The rows of a group lie close to one hidden flat surface of 13 dimensions, which may be shifted away from zero. Surfaces can cross.
Known rows, each followed by its group:
[ 2.52  2.43 -0.92  0.74 -2.28  0.00 -1.05  0.25 -0.12  1.04 -0.57  0.30
  3.32 -0.67 -0.29  2.25 -1.32 -1.28] | J781
[ 1.52  0.32  0.45 -0.72 -0.23 -0.81  0.69 -1.77  0.04  1.51  1.05  2.96
 -0.89  0.08  1.35  2.31 -0.70  1.48] | J781
[ 2.03 -1.54 -1.97 -0.90 -1.37  0.55  0.29  0.77  1.70  2.55  0.03 -0.18
  1.86  1.61 -0.53  1.71 -0.29 -1.55] | J781
[ 1.95 -0.55 -1.34  0.49  1.15 -0.46  0.29  0.16 -0.57  0.22 -1.78 -0.51
 -1.49 -0.33 -1.32 -0.60  1.19 -0.57] | J259
[-1.07  0.59 -0.74  2.69 -2.12 -2.27 -2.59  0.15 -1.14  0.73  0.53 -0.06
  1.68  0.89 -2.10 -0.10  2.02 -1.29] | J781
[-1.02  2.18  1.15  2.80 -2.04 -2.30 -1.29  0.23 -0.58 -0.30 -0.27 -3.17
 -0.42 -1.57 -3.01  0.86  0.75  1.80] | J259
[-0.54 -0.75  0.29 -0.75  0.17  0.54  0.51 -0.79 -1.88  0.62  0.18 -0.17
  0.90  0.48 -0.61  2.38 -2.06  0.13] | J259
[-2.34  1.43  0.52  1.17 -0.23  0.93 -0.11 -2.19  0.16 -0.75  1.23  0.37
  1.81 -1.06 -0.68 -1.24  4.23 -0.68] | J612
[ 0.93 -0.53 -0.54  0.38 -2.38 -1.44  0.04  0.12 -1.11  1.81 -0.78  0.66
  0.90  3.75  0.84  3.48 -2.94  1.23] | J781
[-1.86  1.82 -1.29  1.50 -0.76 -0.46  2.17  0.34 -2.88 -1.61  1.40  2.06
 -2.78 -2.55 -0.84 -1.47 -0.58 -4.53] | J259
[ 1.46 -0.74 -2.78 -0.42 -0.51 -1.04 -0.32 -2.03 -0.24 -1.60 -0.57 -1.62
  1.54  3.13  1.30  0.96  0.14 -1.17] | J614
[ 0.29  2.99 -1.37 -2.21 -3.57 -1.04 -1.68 -3.13 -0.41 -1.49  0.84  1.00
  1.31  0.16  2.68  3.10  0.47  0.13] | J781
[ 1.65  0.31 -0.30  1.46  0.12  2.20  2.05 -1.71  2.45  0.20 -1.35 -0.37
  1.27 -1.82  2.26 -3.07 -2.26 -1.10] | J781
[ 0.50  1.32  0.28  1.20 -1.23 -1.90 -0.21 -2.27 -1.74 -1.54  0.07  2.47
 -1.95  0.51  1.68  0.34 -0.40  0.01] | J259
[ 3.40  1.74 -2.37  0.37 -3.73 -2.69  0.41 -2.39 -1.35  1.13  0.01 -0.63
  1.53 -0.84 -2.46  3.44  0.72 -0.96] | J781
[-1.09  1.85 -1.37  0.07  2.18 -2.02  0.51  0.00 -4.50 -2.44 -1.40 -1.19
 -3.00 -0.04  0.42  0.33  1.64 -0.84] | J259
[-1.88 -0.24  1.70  0.42 -0.08 -0.30 -0.24 -1.58 -2.89  0.31 -1.46  1.18
  1.77 -1.11 -0.23 -1.13  1.12  0.53] | J612
[ 0.83  1.20 -0.63  0.50 -1.81 -1.39 -1.06 -0.73 -1.40  0.04 -1.33  1.17
 -0.04 -0.60 -0.87 -0.67 -0.74  1.49] | J614
[-1.47  1.02  1.36  2.07 -1.44 -0.22 -1.21 -2.67 -0.59 -1.67 -1.74 -2.41
  2.34  3.48  2.40  1.07 -1.07  2.46] | J259
[ 0.93  2.32 -0.23  3.40 -2.71 -1.69 -0.61  1.75 -0.99 -0.54 -0.06 -0.28
  1.31  0.87 -1.09  1.53 -0.52 -0.69] | J614
[ 1.85 -0.87 -0.03 -0.50  3.39 -2.05  1.16 -1.12 -2.35  1.22 -1.55  0.47
 -1.34 -2.79 -0.71 -0.24  0.87  0.52] | J781
[ 0.55 -2.64  0.58  3.90  0.97  0.05 -3.63 -0.73  0.47  0.83 -0.58  0.36
  0.44  0.12 -3.25 -4.62 -2.11 -0.59] | J259
[-0.40  0.18 -0.26 -0.98 -1.85 -0.48  1.04  0.40  0.38 -0.72 -0.64 -0.52
 -0.80  1.31  2.66 -0.04 -1.33 -0.09] | J614
[-3.67  0.72  2.35  0.41 -1.35 -0.71 -1.88 -0.22 -2.86  1.34  2.11  3.88
  2.15 -0.27 -0.79  2.03  2.41 -0.48] | J612
[-2.40  0.59  1.13  1.73 -2.52  1.19  2.32  2.83  0.76  1.48  2.63  1.00
 -0.64  0.67 -0.44  1.91 -3.31 -1.47] | J612
[ 0.87 -1.38  0.24 -3.01 -2.26  0.24 -0.11 -2.79 -0.72  0.34 -1.74 -1.13
  2.77 -1.19  1.65  1.01 -1.72 -0.88] | J259
[-1.03  1.80 -0.45 -0.55 -0.31  1.02  1.49 -0.26 -0.44  0.10 -0.79  2.27
 -0.39  0.76  0.34  0.35  2.50  1.55] | J614
[-1.51  3.02  0.78  2.20 -2.20  3.48  2.31  0.18  0.58 -0.44 -0.34  1.31
  1.83 -0.43  0.96 -0.53 -1.70 -0.86] | J612
[-1.24 -1.22  1.00  1.20  1.67  0.81  0.41 -2.98  0.15  1.36  0.98  0.43
  0.99 -2.02 -2.69 -1.94  1.20  1.27] | J612
[ 2.73 -0.89  2.48  2.75 -2.13 -1.26 -0.24 -0.42  2.95  1.43  0.58  2.02
 -0.81 -1.69 -1.53 -2.10  1.37  1.09] | J614
[ 0.62  2.09 -1.32 -1.21 -1.31 -1.25 -1.88 -0.16 -0.50 -3.45 -2.59 -2.63
 -0.43  2.05  5.16  0.38  0.71 -1.12] | J259
[ 0.11  3.54 -0.85 -0.25 -1.64 -0.18  1.57 -0.73 -2.08 -2.55 -2.96 -1.08
  0.94  0.22  2.56  0.97 -0.15  0.68] | J614
[-0.19 -2.28  0.61 -1.91 -0.72 -3.15 -1.25 -2.19  0.90  0.65  0.94 -1.50
 -0.33 -2.27  0.43 -0.88  0.78  0.17] | J612
[ 2.13  0.07 -0.02 -0.93  2.90 -2.52 -4.44  3.73 -0.73 -0.10 -0.48 -0.45
 -2.89 -0.28 -0.41  1.29 -0.10  0.15] | J612
[ 1.46  0.92 -0.24 -0.69 -0.31  0.75 -1.00 -0.85  2.31  1.29  2.84  2.14
 -1.21 -1.63 -0.41  1.25 -1.90  0.86] | J781
[-1.05  2.55  0.13  0.49 -1.22  0.04  0.19 -0.04 -0.48 -0.92  0.00 -0.21
 -0.42 -0.16  0.52  1.40  1.16 -0.06] | J259
[ 0.55  0.65  0.77  2.61 -1.10  0.68  0.03 -0.02  1.91 -0.15  0.02 -0.03
 -1.05 -0.89  0.30 -1.75 -2.90  0.41] | J612
[-1.87 -0.07  0.94 -1.24 -0.16 -0.63  0.42  0.00 -1.56 -1.05  1.61  0.11
 -0.23 -2.42 -0.25 -0.05 -1.23 -1.14] | J614
[-0.14 -1.44 -0.08  0.65 -0.64 -3.76  1.12 -0.96 -1.43 -0.73  0.63 -1.97
 -2.20  2.22  1.49  1.99 -1.14  0.22] | J612
[-0.52 -0.16  1.44  0.74 -0.50 -0.28 -0.76 -0.30  0.67 -1.25  0.12  0.05
 -0.23  0.19  1.01 -1.48 -0.79  0.42] | J614
[ 1.37 -1.88 -1.14  0.80  2.41 -0.79 -1.09  0.00 -0.18 -0.37 -2.50 -4.09
 -0.03  5.59  0.16  1.79  1.40  2.08] | J259
[-0.39 -0.19 -0.65 -1.16  0.72  0.73  0.41 -0.02  0.19 -0.89  0.57 -0.72
 -0.84 -1.30  0.05 -1.11  0.74 -2.57] | J612
[-1.01 -1.55  0.56 -0.23 -0.65  0.50 -0.45 -0.22  0.00  0.44  2.60  0.45
  1.28  0.40  0.32  1.26 -3.39 -2.44] | J612
[ 2.63 -0.16  0.97 -0.10  0.41 -1.35  1.28  0.28 -0.52 -0.62 -0.51 -0.23
 -0.31  0.90  0.90  1.97  1.26  0.48] | J614
[-2.08  1.42  0.54  2.08 -2.48 -0.29 -0.41 -0.41  0.98 -0.60  2.12 -0.45
  0.75 -2.17 -1.06 -1.65  1.21 -2.45] | J612
[-0.20  2.61 -0.38  2.65  0.54 -0.31  0.12  0.04  0.07 -0.94  0.83 -0.38
 -1.47  0.08  0.18  0.22 -2.94  1.24] | J781
[ 0.16 -0.41  0.48  0.10  3.41  1.38 -1.67  0.67 -3.21  0.21 -4.14 -0.70
  1.31  1.67 -0.49  0.50 -2.47  2.33] | J259
[ 5.59  1.31  0.63  1.97  1.35 -1.89  0.71 -2.64  0.00 -0.56  0.50  1.46
 -0.52  1.00 -0.70  2.63  1.47  2.92] | J614
[ 0.73  2.78 -0.44  1.05 -0.53  0.62  0.20 -0.04 -0.11 -0.14 -0.49  0.16
  0.32 -0.08  1.07  1.11 -2.13  1.18] | J781
[-2.03  1.28 -0.06  0.75 -0.57  0.82  4.12 -0.37 -0.80 -1.04  0.29 -0.56
 -0.40 -0.73 -0.27 -0.24  0.31 -1.04] | J614
[-0.91  1.97  0.69  2.37 -1.30 -1.26 -0.33  0.15 -2.85 -0.63 -1.40  0.33
  1.16  0.64 -0.41  0.54  2.37 -0.98] | J612
[ 0.55  0.78 -2.05  1.26  1.60 -0.21  0.96 -0.95 -0.44 -1.60  1.22 -1.04
 -1.45  2.47 -0.55  1.60  2.08 -1.35] | J259
[-0.83  2.22 -1.84 -1.72 -1.28  1.34 -0.37 -2.73  1.70 -0.46  0.99  0.07
 -1.20 -1.40 -0.99 -0.06  1.20  2.02] | J781
[-1.75 -0.08  0.58  4.38 -0.42  0.32  0.83 -0.06 -0.90 -0.58  0.37 -0.33
  1.45  2.23 -1.98 -0.82  0.11 -0.40] | J614
[ 2.16  1.00 -1.44  1.68 -2.17 -1.34 -2.39 -2.06 -1.43  0.83 -1.32  0.49
  3.60  1.88 -1.57  1.94  0.19  0.83] | J781
[-1.29  0.56  1.11  0.90 -1.16 -1.48 -3.96  0.43  2.42 -0.55  2.16 -0.39
 -0.18 -0.56  0.62 -1.37  1.44 -0.33] | J612
[ 2.43 -0.37 -0.86  2.18  1.84  0.07 -0.82  0.79  0.81  1.72 -1.08 -0.66
  0.77  1.91 -0.71 -0.32  0.12  0.50] | J781
[-1.54  3.67 -1.27 -1.04 -0.86  0.73 -1.04  0.11 -0.55 -1.08  0.19 -0.88
  0.31 -1.95 -0.30  1.08 -1.76  0.36] | J781
[ 1.59 -2.21 -1.23  0.40  2.88  0.06  1.05 -3.96 -0.46  0.11  2.17 -0.25
  0.21  3.42 -1.34  2.81 -0.11  0.33] | J259
[ 0.57  0.18 -0.08 -0.89 -0.28 -1.85 -0.21 -2.53 -1.66 -1.38  0.77  2.26
 -2.13 -1.10  0.96  0.23  0.67 -1.27] | J259
[-0.17  0.86  0.24 -0.28 -1.61  1.51 -0.54 -0.23  0.16 -0.23 -0.32  2.10
  2.33  0.98  1.14  0.10  3.71 -2.27] | J612
[-0.75 -1.13 -2.31 -0.32  0.50 -0.75 -0.11 -0.17 -2.10 -0.87 -3.28 -2.37
  0.60  2.50  0.68 -1.66 -0.44  0.20] | J614
[ 0.13 -0.73  1.60  1.18  1.02  0.46  1.10  0.93  0.76 -0.12  0.18  0.02
 -0.87  0.85  0.05 -0.54  1.36  0.66] | J614
[-0.64 -0.50 -1.35  3.44 -1.65 -0.63  1.32  0.39  0.57 -0.53  0.57 -1.68
  0.23  2.60 -1.20 -0.53 -1.30 -1.14] | J614

New rows. What belongs after each?
[ 0.86  0.41  1.39  0.77  1.05 -2.09 -3.28  2.03 -0.95  0.82  1.20  1.13
  0.80 -2.29  1.43  0.09 -3.04 -2.31] | J781
[-0.54  0.23 -0.11  2.99 -1.40 -0.67 -1.64 -0.83  1.31 -1.88 -1.86 -2.07
 -0.38  1.19  1.37 -3.34 -0.67  0.01] | J259
[ 0.72 -0.33  0.67  1.72  2.05  2.10  0.28 -0.49  1.50  0.57 -0.90 -2.93
  0.00  1.36 -1.52  1.06 -3.51  3.85] | J259
[ 1.21 -1.94 -0.84 -1.37  2.12 -2.10  1.04 -1.59  2.62  0.07  1.08 -3.01
 -2.97  0.32  0.79  0.23  1.02  1.94] | J612
[-0.66  0.41 -2.39  0.40 -2.40 -1.39 -0.23  1.33 -0.13  0.35 -1.81  0.31
 -2.19  3.52  0.73 -0.14  1.43  1.26] | J614
[-0.99  1.87  0.45  0.23 -2.08 -0.50  1.44 -2.69 -1.59 -1.44 -1.13 -1.04
  0.03 -0.53  0.81  0.65  0.48  0.47] | J259
[ 0.65 -0.19  0.99  0.41  1.45  1.50  0.01  0.21  1.71 -1.15 -0.20 -0.19
 -0.06  2.10  1.83 -0.59  1.35  1.31] | J614
[ 0.62  0.84  0.79  3.20  0.62 -0.72 -1.83 -2.23 -3.15 -0.09 -2.94  1.14
  0.90 -0.51 -2.24 -2.14  0.90  1.57] | J259
[ 0.74  0.91  1.71  0.29 -0.98 -1.26 -3.00 -1.13  0.57  0.01 -1.02 -0.53
 -0.36 -1.76 -0.47 -0.95  1.67  1.82] | J259
[ 2.36  0.61  1.00  0.67 -1.03 -1.43  0.22 -0.62  0.96 -0.53 -0.53 -0.14
 -0.27 -2.40 -0.48 -1.33  1.70 -0.11] | J614
[ 0.10  1.01 -0.05  3.08 -2.54 -0.84 -1.07 -0.25 -0.55 -1.20  0.38  0.70
 -0.46  0.00  0.49 -1.63 -3.38 -2.40] | J259
[ 4.69  3.11 -2.55  0.67  0.63 -1.01 -1.56 -0.54 -2.06 -2.41 -2.19  3.12
 -0.36  2.42  3.29  1.40  1.19 -2.19] | J259
[ 3.27  1.47  0.11  1.05  0.50 -0.65 -1.20 -3.08  0.53 -0.37 -1.55  0.97
  2.80 -0.75  2.74 -1.45  0.68 -0.65] | J781
[ 0.32  2.52 -1.77  2.01 -1.98 -0.67  1.97  0.94 -0.30  0.02 -0.56 -1.39
 -0.37  1.11 -0.39  1.59  0.90 -0.20] | J781
[-4.15  0.72  0.30  1.28  2.32  1.37 -0.59  0.93 -2.24 -2.26 -0.97  1.31
 -2.76  1.15  1.70 -3.11 -0.74 -0.22] | J259
[ 0.85  1.43 -1.62  2.65  0.04 -1.63  2.79  1.89 -1.97 -1.10 -1.31 -2.92
  0.34  1.85 -1.62  1.76  2.40 -1.33] | J614
[-1.13  0.02  1.65  0.19 -1.94 -0.42 -2.12 -2.16 -1.41 -0.10 -1.01  2.25
  0.64 -0.41  1.58 -1.45 -0.72 -0.09] | J259
[-0.37  0.82 -1.21 -0.49  0.31  0.75 -0.68  3.02  1.67 -0.65  1.14 -0.70
 -1.78  0.25  0.06 -0.08  0.88 -0.51] | J614
[ 0.31 -1.37  0.71 -0.77 -0.13  0.17  3.96 -0.43 -0.68  1.42 -1.00  0.87
 -0.59 -0.57 -0.66  0.10  2.02  0.51] | J614
[-0.80 -0.19 -3.05 -3.10 -1.67 -0.70 -0.16  1.40 -1.88  1.36 -2.55  0.37
 -0.03 -1.01 -0.54 -0.09  0.91 -0.53] | J614
[ 0.34  0.69  0.35  1.76  2.80 -1.07 -2.65 -1.15  0.51 -0.77 -1.46 -3.61
 -1.85 -1.67 -3.23 -1.77  4.06  3.54] | J259
[ 1.36 -0.96  0.75 -0.51 -0.49 -0.21 -0.24 -2.07  2.55  1.62  0.60  0.23
 -1.75 -1.90 -1.53 -0.48  2.03  1.67] | J259
[ 2.04 -1.48  0.32  0.72  0.31  0.57 -2.39 -2.87  0.76  0.90 -1.88 -0.04
  2.36  0.15 -1.08 -1.65  0.89  0.59] | J259
[-1.53 -0.91 -0.19 -0.58  2.47  0.59  1.24 -2.20 -4.10  1.51 -0.39  2.05
  1.97  1.88 -0.78  2.51  0.51  1.03] | J781
[ 0.11 -0.43  0.09 -0.91 -3.07 -0.23 -0.09 -0.70 -0.55  1.13 -1.33  0.86
  1.69 -1.61  0.28 -0.85 -1.89 -0.55] | J614
[-1.90  1.17 -3.21 -1.07 -0.35  0.89 -4.33 -1.51  2.29 -2.04  2.69 -1.77
 -0.62  2.82 -0.88  0.90  0.92  1.22] | J781
[ 0.29  0.95 -1.13  0.32  0.03 -1.38 -2.20  0.07  0.57 -0.10  2.26 -0.65
 -0.60 -1.66 -0.99  0.64 -1.69 -0.81] | J781
[-0.23 -0.56 -0.18  1.82  0.13 -1.62  1.80 -0.41 -1.35 -1.08  0.75  0.56
 -2.33  1.89 -0.28  0.71  2.72 -1.66] | J612
[ 3.70 -2.25 -2.20 -1.96  0.86 -1.59 -1.16  0.53  0.18 -0.17 -1.90 -1.84
 -1.10  2.01  1.62  0.86 -0.64 -1.56] | J259
[-2.23  2.18 -0.67  2.16 -0.12  0.47  0.89 -1.81 -0.95 -2.37 -0.05 -0.51
 -0.67  0.16 -0.35 -1.76 -0.22  0.99] | J614
[ 0.42 -0.43 -0.57  0.52  2.10  0.09  0.70 -2.61  0.86 -0.82  1.08 -1.30
 -0.73 -0.89 -0.70 -0.67  0.48  0.18] | J612
[ 1.42  0.92  0.08  2.88 -2.27 -1.44 -1.89 -2.29  0.48 -0.72  0.66 -0.86
  1.46 -0.03 -1.31  0.05 -0.88 -0.60] | J259
[-0.54 -1.75  0.17 -0.12  0.27 -0.92  2.40 -2.21 -0.89  0.18 -0.45 -2.30
 -1.05  1.50 -0.40  1.39 -0.37  1.70] | J259
[ 1.24  0.38 -2.42  1.41  1.28 -0.34  2.17  0.52 -1.41 -1.40 -0.12  0.14
 -2.60  2.14  0.49  0.49 -1.10 -2.40] | J259
[ 0.40  0.39 -0.23 -1.14  0.37 -0.72 -1.44 -0.86 -3.65 -0.99 -2.37 -1.33
  1.94 -0.28  0.73  1.38 -2.63 -0.25] | J259
[ 0.89  0.06 -1.19  1.27  0.61 -0.20  1.55 -0.44  0.34 -0.11  1.58 -0.49
  0.76  1.76  1.74  1.60 -1.50 -2.44] | J781
[ 1.67 -1.42 -0.96  1.53 -0.02 -0.99  1.77 -0.19 -0.46  0.50 -1.19  0.45
 -1.98  1.88 -0.62 -0.24  0.33 -0.86] | J259
[ 1.63 -0.34 -1.51 -0.01  0.69 -0.03 -2.48  1.28  1.66 -0.64  0.03 -0.69
  0.62  3.18  0.48  0.36  2.31 -0.40] | J614
[ 0.45 -1.42  0.35  3.57  1.00  0.69 -0.85 -0.83 -0.19  0.65 -1.06  0.46
 -0.04  1.77 -1.38 -2.33 -3.10  0.64] | J259
[ 1.34  0.00  0.32 -0.21  0.83  3.19 -1.73  0.89  1.22 -0.52  0.47  3.79
 -0.02  1.59  1.03 -0.76  1.27 -2.36] | J612
[ 2.70 -0.01 -2.20 -1.20  1.25  0.09 -0.03  0.96 -0.59  1.08 -4.18 -1.00
 -0.64 -0.79 -1.34 -1.12 -0.17  2.08] | J614
[-0.01 -0.83  0.00 -1.65  1.08  1.05  0.05 -0.81  0.17 -0.67 -0.47 -0.20
  0.68  0.56  1.18 -0.57  0.75  0.01] | J614
[ 2.50 -0.41  0.40  1.70 -1.33 -2.18 -0.27  1.13  0.60  1.30 -0.57  1.02
 -1.49  1.26 -0.68  0.69  2.09  0.06] | J612
[ 0.48  2.07  0.31  1.47  0.83  0.73 -0.96 -3.10  0.16 -2.66 -0.05  1.08
 -1.09  0.84  1.96 -0.85 -1.01  1.43] | J259
[ 0.09  1.27  0.62  1.93 -0.27 -0.16  1.11 -0.18  1.76  1.13  2.56  0.76
 -0.85  1.03 -0.43  1.93  0.48  1.83] | J612
[ 0.63  2.64 -0.76 -0.06  2.29  1.13  1.02  1.74  1.33  0.91 -0.08  0.53
 -2.87 -1.32 -0.49  0.43  1.02  1.81] | J781
[-1.07  0.03 -1.19  0.77 -2.59 -1.91 -1.52  0.46  1.11 -0.31  3.21 -0.21
  0.14  1.43 -0.01  1.36  1.19 -2.71] | J781
[ 0.16  0.15 -0.12  2.02  1.95  1.43 -1.98 -2.34 -1.03 -1.33  1.21 -0.08
  4.02  0.87 -2.03 -0.13 -0.16 -0.83] | J614
[-0.33 -0.70  0.48 -0.38 -0.73 -0.45 -0.08 -2.02 -0.81 -1.06 -2.46 -2.79
  0.49  1.52  2.10  0.20 -1.67  1.35] | J259
[-0.22 -0.44  0.39  1.26 -1.79 -0.72  2.05  1.52 -2.27  1.76 -2.68  1.70
 -1.27  0.95 -0.02 -0.07  0.02 -0.54] | J259
[-1.91  1.12  1.16 -1.13  3.10  3.99 -1.53 -1.36 -0.58 -1.50  0.00  2.32
  0.73 -1.72  0.65 -2.02 -0.52  0.39] | J612
[ 0.87 -1.57 -1.53  0.33  0.34 -1.63  0.41 -0.18 -3.79  0.41  0.33  1.08
 -0.27 -1.57 -3.02  0.42 -1.73 -4.41] | J259
[ 0.65  0.42  0.02  0.75  2.40  0.46 -2.21 -3.01 -0.93 -0.78  0.49 -1.59
  2.03  0.03 -2.71  1.55  0.86  1.67] | J259
[ 0.66  0.98 -0.23  0.55  0.17 -0.43 -2.04  1.76 -1.60 -0.47 -0.10  0.75
 -0.40 -0.09 -0.36  1.30 -1.39 -0.93] | J259
[ 3.39  3.75 -0.53 -0.16  0.91  1.40 -1.78 -1.01  1.15 -2.05 -0.13  0.65
  1.57 -0.83  0.83  1.51 -1.15  1.14] | J614
[ 0.88  0.51  0.58 -0.29  0.92 -2.11 -2.93 -2.06 -2.61 -0.61 -1.29  1.23
 -0.81 -1.68 -0.44 -0.68  0.57  0.63] | J259
[-0.34  0.46  1.36  2.59  0.93 -0.56 -1.34  2.97 -0.94 -0.84 -1.81 -2.32
  0.84 -2.98 -3.28 -3.12  2.12 -1.10] | J614
[-0.51 -0.12  0.28  0.74 -2.89  0.06  1.60 -0.56  2.15  2.08  0.98 -1.05
  2.70 -0.01 -0.45  0.68  1.88 -0.54] | J612
[ 1.27 -0.92  0.71  1.14  0.94  0.51 -0.62 -2.13  2.98  1.75 -0.08 -0.46
  1.43  1.09 -0.14 -0.60  2.11  3.66] | J612
[ 0.55  0.84 -1.22  2.25 -0.27 -0.11  3.59 -0.79 -1.94 -0.93 -2.10  0.02
 -1.84  1.55  0.69 -0.42 -2.08 -0.66] | J259
[ 2.96  0.59 -0.66  0.09  0.89 -0.58 -2.07 -3.09 -1.86 -1.25 -1.93  2.88
  0.01 -0.90  1.49 -1.71 -0.80 -0.65] | J259
